Each cloud of rows lies close to a flat space through zero, with a little noise off it, and is much wider in some directions of that space than in others. After each cloud: how many dimensions does that space have?
In the rows, zero is written as 128.

[[141 145 151 147  85  91 116 105 118  90 125 159 132 154 128 111 121 138
  144 159 109 104 132]
 [154  90 142 135 121  88 142 140 152 129 111 128 142 163 120 131 167 111
  101 100 187 122 114]
 [153 132 121 101 117 124  96 108 150 117 163 143  86 115 137 151 139 205
  135 132  96 111 107]
 [118 133 126 123  86 129 135 134 171 125 161 121  92  99  66 110 111 134
  117 134 128 107 169]
 [125 137 130 130 148 110 140 113 180 135 118 147 136  92 132 105 123 136
  115 106 115 141 132]
 [149 160 127 101 100 105 106 104 143 122 160 158 151 191  97 108 132 109
  119 119 164  84 153]
 [139 180 173 120 140 118 119 119 128 150  93 131 113 124  97 156 115 169
  135 112 140 149  87]
 [131 127 125 102 129 114  71 113  88  80  89 109 160 113 106 160 121 143
  128 148 104 106 118]
 [152 135 185 108 132 146 153 106 119 120 132 107 150 132 153 199 133 121
  123 186 139 170 107]
 [130 161 140 139 141 133 131 124 170 167 143 116 109 105 130  88 121 136
  134 123  94 129 149]
 [144 113 110 109 156  93  89  99 105 155 122 116 120 104 100  84 132 116
  107 151 143 125  76]
 [135  97 149 165 115 160 133 172  84 122 125 118 111 138 107 165 130 135
  122 138 109 142 146]
 [111 137 132 119  99  90 140  92 149 114 138 137 128 138 158 124 110 111
  136 127 124 134 127]
 [118 125 113 155 137 153 137 166  99 126 118  84 131 139 131 112 101  84
   89 126 108 138 123]
 [119 129 132 120 104 151 148 113 114 125  95 134 136 145  95 123  80 104
  134 115  85  87 124]
 [ 78 132 167 123 124 159 149 110 121  96 123 101 133 156  51 140 135 107
  139 136 133  99 111]
 [ 70 147 111 160 134 154 150 134 126  72 143 141 153 139 150 107 114 103
  120 123 142 133 134]
 [109 115 147 111 160 171 146 117 122 136 101 128 100 143 154 152 120 121
  114 125 113 142 166]
 [125 127  80 118 127 163 134 153  71 136 129 109  76 111 141 141 159  76
  108 134 121 128  77]
 [118 175 120 125 100  73 145  96 148 125 100 137 110  99 161 126 166 144
  136 132 146 122 113]
 [126 156 116 106 161 142 150 159 136 107 132 132 137 153 136 113 100 115
  125 165  93 170 124]
 [ 98 122  97 125 151 120 171 106 138 141 183 133 154 111 121 129 138 123
   89 141 115 174 122]
 [150 135 103 131 158 112 102 164 156 132 117 174 138 102 139  96 132  89
  126  81 103 152 154]
 [ 87 115 109 143 151 129 102 151 124  83 162 131 104 134 183 109  80 100
  138 116 105 186 122]
 [119 136 138 114 135 122 146 121 142 118 127  93 144 134 155 181 167 179
  131 142 110 138 138]
 [140 145 155 160 128 117 119 117 144 100 129 120 164 150 140 124 171 108
   77 140 136 113 186]]
 | 20

[[120 144 156 117 127 127 120 109 152 119 136 128 156 125 130 124 126 128
  139 136 125 149 132]
 [119 151 118 121 120 134 130 129 155 130 135 118 123 104 147 104 151 116
  150 117 165 126 140]
 [177  97 113 179 157 138 117 119 123 175 126 161 131  98 119 112 127 102
  135 119 100 155  88]
 [138  95 114 128 149  97 118  85 158 153 111 148 106 181 148 114  70 169
  143 121 146 148 119]
 [ 85  98 105  96 147 155 123 121 185 131  75 139 123 105  80 157  98 136
  143 127 129 147 154]
 [104 121  89 151 184 126 126  90 183 137  84 145 134 122 105 105 152 127
  159 148 147 113 111]
 [171 149 153 134 132 132 124 104 134 130 136 148 142 135 154 122 152 150
  113 148 126 146 140]
 [139 138 134  95 112  84  92 104 131  83 131 116 134 180 163  97 124 141
  123 151 129 121 128]
 [198 197 143 150 135 126 144 102 142 144 134 177 140 125 182  77 179  78
  106 116 145 162 100]
 [149 109 142  87 103 157  87 177 110 128 148 109 141  79 126 140 108 111
  115 123  87 172 167]
 [147 110 152 126 130 134 119 120 119 157 146 134 144 150 122 141  78 149
  111 131 106 160 125]
 [105 129 128 137 112 150 132 116 140 103 112 107 138 111  94 112 124 128
  133 130 142 105 118]
 [104  87 107 150 156 141 152 151 126 140  99 125 105 101 106 132 109 142
  147 102 137 120 136]
 [145 130 106 152 170 154 149 135 134 197 122 166 119 114 119 152 144 108
  127 120 124 128 116]
 [148 101  93 146 136 169 108  76 183 163  84 163 117 104  86 132 119 119
  152 131 126 122 102]
 [121 123 114 129 143 112 109 149 117 115 139 107 139 112 134 113 160 122
  134 148 119 121 136]
 [119  92 127  92 115 126  85 149 116 125 119 123 125 119 116 155 108  86
  182 117  65  89 116]
 [115  50 103 214 101 121 143 113 110 121 129 110  78  71  93 135 125 161
  183  98 144 105  95]
 [109 161 138 124 145 102 127 111 153 107 133 119 158 139 144  90 144 116
  137 141 149 139 121]
 [107 114 128 141 125 109 125 113 124 104 137 112 131 136 111 145 141 166
  124 158 131 123 133]
 [143 127 129 122 112 132 126 100 152 107 102 143 119 135 133 116 117 146
  115 124 145 148 135]
 [128  81 120 125 145 171 113 157 137 143  92 140 130  66  88 144 108 104
  153 110  87 141 140]
 [114 104 115 125  97 102  97 110 144 111 145  91 107 124 148  99 120 145
  186 118 154 103 128]
 [160 126 119 124 151 136 115 119 135 158 121 154 121 138 142 140 147 130
  133 142 113 119 135]
 [176 110 139 166 153 161 165 128 127 173  98 185 105 103 132 142 119 129
  134  92 115 147 127]
 [133 160 134  90 152 151 134 123 145 137  90 144 144 176 134 110 103 117
  114 129 127  96 132]]
 | 13

[[119 130 125 126 121 122 139 131 125 116 150 136 157 119 112 131 113 136
  136 132 118 118 115]
 [129 133 111 142 158 157 140 126 126 105 111 101 123 107 146 119 115 140
  128 136 118 124 102]
 [165 128 131 121 132 132 123 126 107 122 126 115 122 139 119 134 135 116
  126 107 119 138 127]
 [116 130 126 120 108 110 123 135 128 136 144 148 145 134 113 129 125 128
  132 134 130 125 132]
 [ 91 132 135 143 127 128 137 117 144 142 139 138 143 108 129 121 113 135
  139 150 140 121 128]
 [149 132 125 128 137 135 120 124 117 128 116 114 113 134 133 127 133 121
  127 121 126 139 127]
 [141 129 127 127 133 132 120 127 124 133 114 120 111 136 136 127 137 123
  125 123 130 136 132]
 [125 132 120 135 138 138 133 128 127 118 123 118 129 117 135 123 120 135
  129 134 125 125 115]
 [144 129 133 125 127 124 103 124 130 157 102 123  90 151 142 125 153 110
  121 120 143 150 153]
 [153 135 116 127 140 137 120 127 111 124 116 108 119 132 132 125 130 122
  127 123 121 138 117]
 [173 127 120 116 137 134 117 134 108 118 110 109 105 148 131 133 145 115
  117 105 118 141 128]
 [120 124 140 128 121 121 121 125 141 145 122 136 114 135 134 129 138 122
  124 127 140 133 147]
 [133 121 126 124 129 128 132 137 130 115 126 128 126 131 130 133 131 132
  123 121 122 121 128]
 [145 132 134 117 114 115 114 126 115 143 136 136 133 144 112 134 137 114
  131 118 130 139 138]
 [ 93 119 146 134 120 124 144 122 151 130 144 146 142 115 126 131 119 137
  131 136 135 113 137]
 [136 128 117 122 128 127 120 135 125 127 119 124 119 136 133 125 134 126
  124 128 127 131 127]
 [124 125 144 130 123 125 127 121 134 139 130 134 122 132 128 130 134 122
  128 124 136 131 143]
 [204 136 113 117 149 145 104 129  89 121  92  87  90 156 136 129 151 105
  117  96 115 157 122]
 [122 135 132 125 115 115 120 124 123 145 141 141 142 133 115 127 126 124
  136 134 134 132 131]
 [ 99 117 133 127 117 120 148 137 147 113 148 148 148 117 122 134 118 142
  128 132 124 105 128]
 [119 122 123 130 132 133 142 136 135 107 132 129 137 117 130 129 119 139
  126 130 121 115 119]
 [117 127 119 138 140 142 146 128 132 108 132 119 141 106 133 124 110 142
  131 138 119 116 107]
 [134 133 112 133 142 141 132 130 121 114 121 113 129 119 133 123 121 136
  129 133 119 126 109]
 [111 126 131 128 116 118 135 130 134 128 146 145 147 122 118 129 121 135
  132 135 128 118 128]
 [133 130 130 126 126 126 126 126 122 131 132 128 132 131 122 128 129 124
  131 125 126 132 127]
 [114 126 128 132 128 128 133 128 137 126 131 130 133 121 130 126 123 134
  129 135 130 122 126]]
 | 5

[[110 149 130 146 145 126 136 141 115 114 142 128 135 128 142 149 124 120
  144 146 138 127 131]
 [150 112 119 112 112 122 117 123 143 135 121 120 119 134 131 124 137 143
  106 119 117 129 118]
 [120 121 138 129 131 135 134 131 126 137 128 132 135 118 111 114 119 114
  126 128 135 141 128]
 [123 139 121 106 152 140 116 169 129 161  99 131 146 106  98 125 112  82
  124 117 140 154 158]
 [169  88 121 104  87 121 113  96 155 136 122 119 104 141 132 109 148 168
   90 108 104 120 100]
 [105 130 148 167 126 128 154  99 107  99 159 136 125 134 138 123 125 147
  155 147 131 115 117]
 [123 112 143 136 126 129 136 129 130 134 143 130 130 121 122 118 123 119
  113 136 136 143 110]
 [ 95 121 166 168 137 134 160 120 107 116 164 141 138 117 119 112 111 113
  138 154 150 143 109]
 [105 144 137 146 144 132 139 137 112 122 138 134 136 121 127 132 117 112
  148 141 141 131 136]
 [ 98 127 157 172 135 128 160 119 110 106 170 135 134 126 140 130 119 127
  140 158 144 132 105]
 [110 146 134 140 145 133 135 131 112 120 130 136 138 123 122 130 120 117
  153 132 134 125 145]
 [103 151 137 140 151 138 137 138 110 125 125 137 142 116 113 125 112 103
  158 131 138 132 152]
 [130 124 129 131 120 126 130 121 130 123 134 126 124 131 134 129 133 138
  125 130 125 125 118]
 [ 84 140 160 195 136 124 172 101  94  81 187 136 128 136 157 139 121 145
  167 170 142 114 105]
 [143 118 120 112 121 124 118 138 142 140 120 121 126 127 129 131 134 126
  104 121 127 137 120]
 [126 111 143 139 117 129 137 106 124 124 140 133 125 128 122 111 128 138
  127 129 126 126 113]
 [154 114 113  97 115 125 107 138 151 148 108 119 122 129 125 127 137 130
   98 113 121 134 125]
 [ 97 140 149 158 144 135 149 123 103 114 144 141 139 120 121 121 115 115
  157 143 139 127 134]
 [ 76 177 141 179 161 135 159 119  83  88 152 143 141 129 139 144 113 122
  201 152 140 105 154]
 [162 115 106  92 111 121 104 134 153 145 106 118 118 133 130 132 142 138
   97 108 115 128 125]
 [124 113 143 141 118 127 138 106 124 121 141 132 123 128 124 111 127 139
  128 132 126 125 116]
 [ 86 179 130 158 169 134 146 148  95 104 136 137 147 124 137 156 111 102
  187 147 144 116 161]
 [112 148 132 142 139 133 134 118 110 114 126 137 131 128 126 127 120 130
  164 128 126 111 148]
 [142 127 115 101 127 132 112 137 138 149 102 125 129 122 112 120 129 119
  120 108 122 134 143]
 [121 101 151 150 115 123 147 118 128 122 160 127 124 127 136 121 126 134
  107 146 137 141  90]
 [106 139 140 144 143 133 142 130 113 123 137 136 136 122 122 127 117 113
  148 138 139 133 136]]
 | 4

[[ 99 138 115 143 120 126 124 139 117 148 132 133 123 139 136 114 133 118
  149 128 131 133 119]
 [138  95 134 123 130 125 118 129 143 122 114 132 134 118 121 134 111 131
  109 131 106 132 109]
 [142  89 115 135 138 126 116 139 131 113 106 156 144 107 118 124 103 118
  108 138 109 147  75]
 [ 93  76 117 121 129 145  90 108 134 147 128 118 131 130 110 115 104 109
  118 135  71 144  79]
 [137  90 177  60 132 135 128  64 133 112 148  86 129 140 121 148 123 162
  105 128  92 100 175]
 [ 98 151 111 145 118 138 122 118 140 161 146 107 122 155 132 116 132 108
  149 112 109 137 129]
 [ 91 133 137 136 114 136 135 152 154 150 137 115 115 135 129 110 143 115
  137 131 135 125 134]
 [171 138  98 151 147 128 135 130 128 113 116 146 145 112 129 128 121 111
  118 122 140 151  98]
 [126 121 111 147 131 121 130 155 101 118 119 169 144 118 130 115 120 113
  132 147 137 140  86]
 [ 99 141  92 152 121 126 130 122 113 166 125 118 114 149 155 101 143 107
  161 113 141 143 108]
 [135 162 129 134 128 132 127 125 130 133 141 116 126 135 124 140 133 131
  132 121 132 123 153]
 [190 121 201  95 138 121 160 144 155  69 153 150 182 107  86 167  96 152
   67 157 102 102 164]
 [115 155 105 141 140 144 140 137  90 123 155 147 142 127 124 102 140  98
  143 149 149 140  99]
 [114  96 121 121 128 127 121 126 117 117 118 146 129 122 130 120 121 125
  132 137 118 135 103]
 [ 98 109 135 100 126 141 119 110 126 125 133 109 103 129 131 120 144 135
  140 130 129 122 138]
 [100 102 169  94 118 132 124 135 124 116 142 131 125 124 115 130 127 145
  120 152 116 105 143]
 [199 160 166 126 141 116 174 158 131  89 143 151 175 109 110 152 117 139
   85 148 151 108 156]
 [147 154 125 137 127 118 144 129 130 135 122 121 122 132 142 133 139 136
  133 115 152 123 150]
 [148 135 165 150 110  99 163 196 162 115 111 161 146 117 129 141 121 141
  111 136 147 112 146]
 [133 148 163 142 116 112 165 181 131 143 138 139 148 131 128 122 133 128
  112 146 155 104 144]
 [115  89 150 109 118 124 127 117 148 127 129 124 133 139 126 129 111 137
  120 129  94 121 129]
 [140 141 158 117 124 120 158 150 120 107 140 144 140 123 126 131 134 140
  122 143 152 110 152]
 [ 88 110 143 128 114 129 113 157 126 144 126 132 114 127 123 120 130 129
  131 142 124 118 121]
 [185 176 152 180 121 101 143 217 158 105 111 181 161 101 103 168 106 138
   94 138 143 119 144]
 [111 136 108 153 121 118 103 151  98 155 113 142 120 130 134 125 125 126
  140 131 133 128 105]
 [125 117 108 119 137 138 111 104 109 111 125 133 120 120 126 128 127 128
  138 130 125 138 113]]
 | 9

[[162 148  55 218 137 139 104 148 123 142 108 194  87 186  21 109  51 126
   40 112 132 136 118]
 [152 121  98 142  90  74 150 113 128 100 128 156  96 145 101 148 142 112
  116 144 135 136 111]
 [154 137  79 153 133 145 126 135  64 204 145  91  89 129  95  89 138 212
   78  65 131 106 149]
 [127 125 139 146 135 129 123 130 168 112 104 160 136 127 141 142 115  73
  123 145 135 141 121]
 [151 146 142 172 134 102 139 140 151 110 104 199  85 142 116 148 128  14
  117 136 120 126 119]
 [ 96 111 137  93 152 123  83 176  81  99 140 131 173 121 148 155 227 109
  181  53 121  81 142]
 [139 128  94 156 168 168  84 172  46 176 150 106 106 139  75 109 142 187
   99  36 115  87 153]
 [113 117 121 125 194 189 120 148  59 145 104 159  98 143  79 161 125 116
  166  66 155 116 179]
 [158  81 109 149 125 107 113 116 110 108 123 140  63 132  60 171 130  94
  103 105 131 120 118]
 [137 133 140 120 109  92 133 135 137 143 137  88 137 108 181 102 199 129
  132 112 109 104 122]
 [120 140 138  91 159 145 139 128  42 144 135 120  84 129  83 139 167 106
  187  76 125  96 167]
 [143  97 109 127  88 128 132  52 212 148 110  88 126  94 121 110  43 144
   47 189 140 164  89]
 [139 117  97 144 117 141 138 113 106 157 134 101 126 131 118 121 123 199
  110 132 156 151 142]
 [162 113 103 111  82  51 169 112  92 108 148 114  63 142 105 135 172 164
  135 121 114 108 116]
 [110 133 180  85 145 162 134 132  95 134 163  99 130 106 161 141 121 149
  170 132 113 125 144]
 [124 142 138 129 150 132 117 158 108 145 127  97 136 131 143  92 180 134
  159  92 110 100 145]
 [135  77 168 109 145 135 128 123 134 106 127 105  89 110 141 165 118 128
  153 131 119 127 129]
 [122  96 139 115 164 141 129 145 115 110 114 177  95 125 135 189 115 104
  140  96 137 116 138]
 [106 141 133 144 174 201  75 138 112 165 122 128 164 110 102 120 113  88
  108  88 136 122 147]
 [ 76  90 161  56 149 121 127 165  96  31 138 171 171 145 162 209 163 145
  240 124 140 123 141]
 [136 162 152 130  97 106 153 101 196 112 132 155 120 125 137 115  47  83
   92 202  98 149  89]
 [116  74 189  86 152 138 124 155 107  92 156  76 117 112 182 164 160 184
  204 119 108 118 143]
 [117 166 146 135 146 136 137 126 147 132  96 151 141 136 129 105 144  43
  158 141 131 128 139]
 [137 109 118 116 139  96 148 125 118  98  93 148  76 151  95 146 154  93
  166 108 127 106 134]
 [141 139 116 160 138 132 144 166  78 134 141 158 109 157 129 139 145 171
  141 110 142 135 151]
 [ 91 119 137  82 158 139 107 181  90 104 145 119 170 139 164 136 169 196
  187  79 116  95 144]]
 | 11

[[104  91 135 140 144 124 131 103 123 151 122 117 129 173  78 126 118 114
  129  96 122 144 148]
 [112 163 138  91 132 130 128 127  99 174 187 145 120 104 205  97  91 173
  116 167 212 186 172]
 [149 152  62 202 106 137 143 149 132 169 134 186 153 108 116 132 136 105
  139 123 154  86 109]
 [125 106  85 142 119 128 139 104 133 100  97 127 147  98 122 133 108 118
  147 135 127 135 122]
 [154 155 138 106 114 119 129 114 129 114 113 116 155 107 177 121  83 164
  116 153 136 189 143]
 [144 113  76 132 120 108 148 132 149 113  74 127 141  88 153 142 108 117
  148 154 146 142 139]
 [ 94  88 125 107 128 134 128  80 142 129 101 121 109 171 110 126  74 176
   94  93 145 190 179]
 [ 80 101 158 155 152 124 131 132 138 182 116 130 104 174  96 163 129 151
  109  97 156 139 147]
 [138 129 147 122 134 163 145 130 168 145 118 145 115 127  86 107 114 147
   87 116 105 175 168]
 [143 161 132 117 115 165  98 127 128 148 153 165 113 172 117  97 131 154
  100  94 129  94 107]
 [152 115 135 102 130 107 120 145 135  90 112 119 141 122 152 153 116 137
  121 148 119 138 109]
 [144 135 172 164 142  93 120 169 153 135 130 151 157 127 149 169 149 141
  139 104 109 134 118]
 [115 153 148 166 127 138 114 126  93 179 136 150 143 125 149 117 191 136
  137 108 141  95  95]
 [122 156  97 166 136 190 145 118 134 175 145 181 137  78 105  93 117 151
  118 134 160 138 115]
 [100 104 155 130 138 102 118 119 132 137  88 112 107 143 103 130 134 118
  136 112 118 145 163]
 [147 141 146 135 140 145 123 129 135 134 171 145 125 130 117 125 146 137
  104 116 111 115 105]
 [113 143 149 115 137 111 109 139 122  86 151 102  90 138 147 150 142 146
  130 124 113  84  95]
 [131 132 119 155 132 132 147 129 149 128 157 137 131 117 126 136 145 118
  144 108 114 111 129]
 [146 148 147 144 104 153 121 148 141  93 103 137 169 125 120 148 142 142
  131 117  82 108  80]
 [162  91 136  95 122  78 113  90 110 116 103  86 154 154 132 127 127  76
  137 138 110 148 139]
 [ 84 124  64 187 178 108 170 130  88 171 138 139  79  75 118  77 106 149
  114 138 174 172 180]
 [112 149 125 153 177 139 135 128 119 178 147 133  90 120 118  90 154 136
  138 111 140 105 117]
 [ 95 156  72 178 133 115 177 155 124 132 146 122 100  81 145 138  99 138
  142 154 164 135 158]
 [137  90 128  93 113 148 158 128 175  63 127 108 153 121 126 169 107 129
  127 138  98 155 137]
 [143 163 106 165 135 136 138 165 123 151 152 174 114  84 137 108 141 146
  104 138 140 121 125]
 [157  88  98  81  96 115 120  96 147 107 107 108 130 142 117 162  99  80
  116 168 148 122 130]]
 | 16

[[119 129 105 137 128 122 119 138 141 108 131 129 129 121 127 125 136 111
  127 127 120 120 135]
 [127 157 107 138 102 118 108 147 153 106 117 126 138 135 114 120 142 123
  115 126 133 128 144]
 [132 106 154 110 159 135 154 103  94 165 140 134 124 128 135 140 124 135
  138 125 130 124 112]
 [134 153 135 117 109 115 127 124 141 154 119 126 146 147 118 126 147 128
  120 124 146 131 134]
 [119 138 103 141 120 120 111 144 148 100 130 128 134 125 127 122 138 110
  124 126 122 120 141]
 [122 104 135 131 137 133 139 121 124 129 135 132 120 120 139 125 119 126
  136 131 127 128 124]
 [127 139 130 127 118 122 127 128 138 134 125 133 137 134 123 125 137 124
  126 130 133 129 132]
 [118 133  83 147 131 122 103 152 141  76 132 125 125 114 123 127 131 107
  125 125 108 112 140]
 [133 119 150 125 123 137 137 123 123 137 126 127 121 127 134 124 117 140
  130 132 133 140 124]
 [127  66 150 130 161 151 151 111  97 126 147 129  94 102 153 132  89 136
  148 137 117 132 109]
 [116 103 109 149 135 136 119 143 134  82 135 126 110 106 139 121 110 117
  134 135 111 124 132]
 [128 144 125 124 122 118 123 128 136 137 126 131 142 136 123 124 141 121
  125 124 132 126 134]
 [131 116  99 144 144 143 111 148 114  78 127 121 109 110 129 135  98 137
  124 130 100 123 124]
 [126  98 158 116 146 136 154 104 109 165 140 131 120 127 143 129 121 131
  141 128 135 132 114]
 [132  75 169 131 137 155 151 112 113 133 134 127  98 110 153 119  88 151
  144 144 129 145 112]
 [147 174 121 127 107 126 108 145 132 121 105 120 139 148 108 136 126 154
  109 125 135 137 132]
 [112 116 120 128 141 120 131 120 129 131 138 135 134 122 134 127 143 106
  136 125 125 115 130]
 [126 122 139 120 133 128 138 117 124 144 132 130 128 130 129 129 134 128
  130 126 134 129 124]
 [137  93 184 117 128 149 155 107 110 159 128 127 108 127 146 126  99 158
  139 141 140 150 110]
 [126 168 103 128 113 107 114 136 146 128 123 131 149 142 110 129 159 112
  117 118 135 116 141]
 [136 154 144 121  95 124 129 130 146 148 115 127 139 144 121 121 137 140
  122 132 146 138 133]
 [124 131 126 122 134 122 131 123 126 143 134 131 136 132 127 131 143 118
  130 122 130 123 127]
 [130 141 129 120 124 118 131 123 131 144 127 131 140 136 125 127 142 123
  127 125 135 125 131]
 [125  58 170 116 177 151 167  92  81 154 153 132  98 102 158 136  97 136
  152 134 121 132 100]
 [127 113 139 125 134 134 136 123 119 138 133 130 123 124 135 129 119 134
  135 133 128 132 122]
 [111 159  82 142 114 108 103 150 159  99 126 131 147 129 115 122 158  96
  117 123 122 111 148]]
 | 4

[[113 138 107 138  81 150 121 158 129 108 118 136 107 107 135 105 132 112
  156 154 113  96 114]
 [147  69 147  96 143  94 124  92 126 133 151 138 165 155 113 135  76 143
  107 115 111 178  61]
 [ 99  38  86  97  64 175 138 201 104 228 155 159  80 148 144 140  48 112
  106 122 168 104 108]
 [118  31 111  75 122 136  93 132 108 169 138 158  97 120 133 173 146 137
  118  95 146 127  79]
 [137 168 110 151 159 127 124  66 158 105 156  79 116 146  72 143 130  88
  143 150  80 187 146]
 [111 101 142 141 158 118 113 102 143 144 137 123 125 149  98 149 123 113
  102 118 159 148 136]
 [108 201 147 144 160  99 139  83 173 121 145 113 133 136 120 156 150 158
  156 132  82 151 164]
 [148 139 174 140 104 146 137 126 122 118 116 156 141 140 167  95 111 122
  106 121 150 142 125]
 [ 41 116 161 167 164  63  85 117 154  96 109 169 162 140 102 123 149 154
  126 144 171  78 122]
 [163  87 145 120 131 142 124  91 114 141 146 132 133 159 122 126  93  89
   90 116 142 193 108]
 [138 164  98 123 188  85 152 131 133  80 137 141 179 133 132  89  93 148
  136 121  96 133 152]
 [ 96 165  49 126 142 138 128 139 127 114 158 138  90 119 116 130 161  97
  166 148  91 110 178]
 [192 135 153 118  74 160 125 102 111  92 113 100 122 103 140 115 160 115
  144 148  90 162  77]
 [181 134 194 104  98 112 143  74 102 145 132  89 164 129 136 159 157 156
  133 155 101 167  79]
 [ 66 230 127 212 157 121 117 148 206  79  94 116 106 107 107 112 156 138
  160 137 123  71 205]
 [152 190 163 177 142 124 136 117 169  86  93  81 144 116 114 112 128 140
  133 134 115 131 145]
 [204  88  92  46 156 124 152  99  56 142 171 125 150 135 147 138 137 115
  114 109 100 186 104]
 [129 104 117 140 127 145 102  82 162 111 156 130 103 156  88 126  84  81
  123 129  95 191  95]
 [ 89 149 191 138 177  76 121 126 185 127 100 159 154 128 151 153 128 213
  117  81 146 106 142]
 [142  97 179 122  89 163 123 123 134 164 122 152 106 136 163 142 114 132
   97  99 149 154 106]
 [170 177 106  77 154  83 180 123  72 142 148  85 179 110 142 151 186 168
  161 153  92 116 155]
 [157  81 144 117 166  80 114  72 116  91 141 112 186 155  81 114  89 120
  110 138 115 182  71]
 [107  82 142 128 125 142  80 138 131 131  92 140  95  99 128 156 185 132
  117 103 171  95 109]
 [158 106 188 107 163  90 126 113 164 131  95 102 163 109 135 164 118 209
  111  82 120 140  80]
 [145 151 107 116 119 167 144 154 116 136 131 145  97 113 166 119 146 117
  128 107 130 124 170]
 [127 134 127 131 116 122 151 160 130 151 121 108 141 130 131 126  90 149
  126 137 133 109 131]]
 | 10
